The rows of a group lie close to one hidden flat surface of 10 dimensions, which may be shifted away from zero. Surfaces can cross.
In the rows, zero is written as 128.
Known rows, each followed by its group:
77	86	173	74	101	137	106	125	146	121	83	100	163	85	171 : (4)
190	95	122	143	133	108	112	127	123	123	124	139	143	110	117 : (0)
120	137	171	162	159	176	145	148	115	114	142	100	158	124	140 : (1)
136	140	107	112	135	123	143	132	125	155	145	140	95	139	137 : (3)
152	164	88	135	166	113	96	110	134	115	136	147	93	142	112 : (2)
136	100	125	97	130	131	124	135	133	126	155	90	167	109	132 : (1)
143	126	108	129	128	137	130	108	127	120	136	110	99	125	116 : (2)
106	151	138	140	142	87	73	132	116	128	110	105	172	138	100 : (3)
138	134	134	111	119	166	88	119	121	131	86	96	148	112	126 : (2)
160	141	109	77	128	126	59	104	167	126	151	87	116	149	130 : (2)
180	114	152	83	149	96	89	68	108	108	71	114	115	104	101 : (3)
140	119	116	141	90	113	103	151	138	142	109	151	121	144	109 : (3)
156	114	128	104	141	148	120	128	158	130	142	80	130	106	108 : (2)
141	108	113	137	110	133	148	150	95	135	133	154	183	114	139 : (3)
135	130	116	130	188	93	113	141	135	135	127	118	163	112	133 : (0)
128	137	133	147	85	163	108	118	125	107	95	158	126	138	139 : (2)
134	92	111	155	98	135	104	160	85	130	105	117	141	116	121 : (0)
153	119	160	85	92	106	113	87	131	154	96	143	93	106	119 : (4)
142	126	83	159	138	145	111	137	155	103	150	120	147	153	128 : (2)
81	145	121	129	175	135	162	129	126	195	114	96	96	153	187 : (4)
167	164	86	164	187	135	99	137	129	115	114	133	144	171	127 : (1)
167	145	136	91	150	151	176	75	165	126	148	125	144	144	137 : (0)
142	133	114	146	98	123	92	81	67	130	104	126	113	153	132 : (0)
152	158	147	110	159	159	115	102	150	140	148	68	98	154	131 : (1)
137	144	97	122	146	198	137	150	147	117	148	132	151	153	182 : (2)
125	141	123	137	166	150	179	176	155	141	151	161	123	114	141 : (4)
120	134	131	144	179	108	174	102	160	170	82	167	93	104	153 : (4)
123	123	126	134	138	124	131	128	114	122	112	126	144	137	138 : (3)
140	185	151	153	137	151	100	108	143	184	137	127	157	112	130 : (0)
147	78	129	106	130	113	122	122	114	127	134	90	144	106	146 : (0)
130	137	108	103	158	156	167	140	97	105	132	175	151	79	157 : (4)
104	141	131	118	142	104	98	133	128	112	146	123	219	111	141 : (2)
114	164	142	148	142	123	127	111	118	162	116	129	130	103	105 : (3)
101	137	103	152	146	114	130	128	129	118	161	98	101	135	107 : (4)
134	123	107	93	122	94	108	90	86	134	127	128	104	144	152 : (3)
122	107	130	113	133	133	130	93	122	121	109	105	146	104	146 : (4)
150	180	147	189	123	144	103	91	93	171	126	171	147	105	135 : (0)
130	133	92	137	125	156	134	137	134	121	116	137	171	105	116 : (1)
137	96	125	139	125	75	130	126	80	113	135	140	160	117	117 : (1)
124	143	137	124	144	98	120	100	102	116	101	140	105	136	114 : (3)
169	126	98	165	170	137	163	107	138	139	127	122	130	126	110 : (4)
129	151	110	146	144	103	140	99	113	121	182	112	88	149	108 : (4)
122	158	141	95	141	136	118	145	154	135	151	143	155	121	149 : (2)
96	140	167	141	102	167	108	107	143	152	101	81	189	111	132 : (0)
80	158	129	142	109	115	106	83	160	177	163	74	150	118	119 : (3)
92	144	124	133	127	149	106	151	110	165	128	91	139	116	141 : (0)
109	103	198	62	111	90	121	171	128	139	165	80	137	150	124 : (3)
103	175	107	132	155	154	100	155	137	155	138	105	118	139	122 : (1)
168	166	70	146	175	113	114	115	102	93	141	174	131	101	98 : (2)
173	147	117	95	150	99	98	132	104	99	169	175	123	69	95 : (1)
128	130	95	129	161	132	143	109	111	113	140	118	128	103	127 : (4)
122	150	173	181	173	169	149	178	119	129	147	106	149	131	127 : (1)
147	104	115	117	166	135	128	148	165	105	104	99	207	116	114 : (0)
109	110	158	64	78	147	139	94	91	124	148	100	110	118	156 : (4)
157	122	133	126	147	131	120	120	179	110	131	114	131	130	111 : (2)
160	104	112	126	87	120	116	180	119	164	124	158	141	132	120 : (3)
139	131	158	127	85	134	89	129	155	117	113	126	126	110	80 : (1)
148	120	135	154	117	142	122	86	74	141	126	138	154	87	156 : (0)
142	112	156	134	117	104	133	134	121	127	146	127	116	132	109 : (1)
115	114	139	182	129	146	182	187	124	143	140	140	145	147	128 : (1)

New rows. What belongs after each?
165	163	94	160	163	123	134	133	118	113	129	187	105	156	116 : (1)
80	145	117	122	143	140	144	164	127	157	131	134	85	123	147 : (4)
112	178	122	93	168	124	114	103	60	140	124	139	133	81	134 : (2)
140	132	105	162	158	166	144	171	139	104	127	149	177	139	141 : (1)
85	134	163	128	137	122	147	173	139	142	148	108	131	157	134 : (3)
165	129	150	97	103	132	131	93	145	124	149	118	96	106	97 : (1)
86	133	125	108	152	123	150	114	119	154	111	132	93	112	167 : (4)
132	146	56	129	181	136	172	146	123	154	164	125	129	161	150 : (1)
163	126	83	91	130	96	77	113	91	150	154	112	183	109	134 : (3)
125	176	124	165	147	159	79	142	135	142	99	94	162	111	73 : (1)
128	133	137	96	185	127	196	107	149	155	157	137	94	118	180 : (4)
143	121	136	156	154	118	138	138	195	163	121	104	116	139	101 : (4)
152	115	135	163	175	125	170	95	143	95	168	114	180	133	134 : (4)
95	148	102	116	131	141	151	155	117	150	163	118	60	133	123 : (4)
112	126	134	120	88	99	97	140	144	151	129	115	114	155	114 : (3)
86	122	84	131	132	94	114	112	133	74	165	112	183	174	156 : (3)
95	114	130	134	93	124	115	123	157	147	150	83	179	137	132 : (3)
104	121	144	112	144	109	114	117	154	138	127	98	122	120	138 : (4)
150	120	102	118	169	130	149	143	170	104	194	121	173	117	127 : (2)
94	149	122	134	181	125	146	147	143	135	187	95	121	154	152 : (4)
100	117	111	148	137	138	135	133	140	139	115	98	113	113	120 : (4)
145	153	139	140	183	163	136	148	169	119	100	142	150	122	138 : (2)
128	134	106	161	146	144	126	84	132	101	107	126	95	170	162 : (2)
112	118	123	128	124	137	146	87	97	140	145	66	118	152	148 : (4)
111	121	123	93	136	109	119	93	141	123	154	78	138	144	150 : (3)
89	155	114	141	138	130	108	164	132	145	148	112	141	148	139 : (2)
110	130	155	165	126	153	179	126	152	122	123	139	156	111	118 : (3)
119	122	94	91	137	146	136	91	76	123	124	107	114	95	151 : (4)
158	114	134	125	130	146	175	143	131	120	130	161	139	110	120 : (3)
141	77	146	177	109	122	125	140	120	121	94	117	157	161	141 : (0)
147	145	135	161	144	143	106	79	103	90	95	128	135	153	135 : (1)
123	123	117	139	146	147	162	155	142	116	132	158	129	95	126 : (4)
113	79	122	146	95	87	99	167	112	107	82	123	122	138	93 : (0)
112	102	158	130	120	111	137	94	166	143	143	70	110	144	125 : (4)
141	122	85	116	138	106	177	107	103	157	156	129	124	118	117 : (1)
122	130	155	132	152	136	130	156	103	134	162	95	166	83	107 : (1)
153	127	169	191	151	90	124	173	171	171	136	173	136	118	115 : (0)
133	104	115	126	138	175	207	107	123	181	104	97	90	124	159 : (4)
136	149	113	150	156	135	135	134	113	126	137	143	123	147	135 : (1)
127	122	119	116	103	152	120	142	149	132	155	103	125	135	124 : (2)
83	135	149	121	101	144	136	161	117	159	145	101	102	158	148 : (4)
108	140	83	139	130	125	113	114	82	126	153	108	115	127	124 : (2)
161	144	101	103	189	120	152	109	144	146	160	128	107	116	135 : (4)
102	120	133	108	94	118	130	115	147	156	112	119	49	103	103 : (4)
162	179	205	151	92	139	101	55	183	173	123	137	164	100	109 : (0)
83	115	130	155	156	133	150	111	137	157	118	66	126	151	161 : (4)
130	166	114	133	171	121	93	123	146	128	119	134	115	149	133 : (2)
129	80	105	109	78	138	177	137	138	119	179	141	148	147	166 : (3)
71	126	99	124	145	139	146	107	96	132	127	92	96	116	157 : (4)
130	148	132	146	112	159	132	116	138	132	109	122	156	152	120 : (0)
114	122	107	157	105	145	147	86	153	137	122	126	127	130	139 : (3)
170	147	159	107	119	124	133	134	121	133	125	193	138	122	127 : (4)
65	137	200	130	141	106	160	125	146	151	113	109	109	125	131 : (2)
105	189	129	149	128	181	85	128	132	120	106	125	138	105	107 : (1)
113	119	120	102	163	137	151	130	143	130	133	81	154	159	157 : (0)
128	122	111	129	107	146	150	187	157	178	158	130	124	144	138 : (3)
105	110	109	102	152	129	150	68	105	123	113	102	114	88	161 : (4)
72	111	115	123	118	102	113	144	86	130	101	109	112	129	122 : (0)
100	119	116	136	173	125	148	100	122	93	150	104	162	109	154 : (4)
99	135	108	144	148	144	167	138	132	140	171	108	82	156	146 : (2)
122	101	116	75	144	172	171	116	121	128	152	90	126	94	171 : (4)
142	130	106	155	144	123	122	83	98	145	106	97	136	142	123 : (4)
134	116	88	131	81	112	120	145	146	140	172	142	173	126	117 : (3)
101	145	92	104	142	157	119	175	144	142	156	112	164	88	130 : (1)
78	124	101	140	185	134	140	175	186	141	106	120	117	82	135 : (4)
143	128	108	169	130	167	148	151	102	135	116	126	161	144	122 : (4)
138	114	110	167	138	113	114	77	111	98	96	105	109	122	94 : (2)
137	148	142	121	158	144	133	69	93	126	140	82	132	110	128 : (1)
110	147	156	125	124	155	143	156	148	132	126	157	152	114	140 : (2)
81	139	173	134	101	120	161	152	134	152	153	124	112	140	119 : (3)
189	137	119	129	134	190	153	148	164	138	147	127	156	131	119 : (0)
108	144	120	150	88	123	130	147	129	165	121	138	117	100	65 : (1)
163	151	122	149	177	153	118	113	130	111	124	112	130	168	138 : (1)
143	133	135	131	191	118	163	55	122	83	113	143	134	111	151 : (2)
145	146	171	163	99	103	114	89	120	173	131	157	88	134	131 : (0)
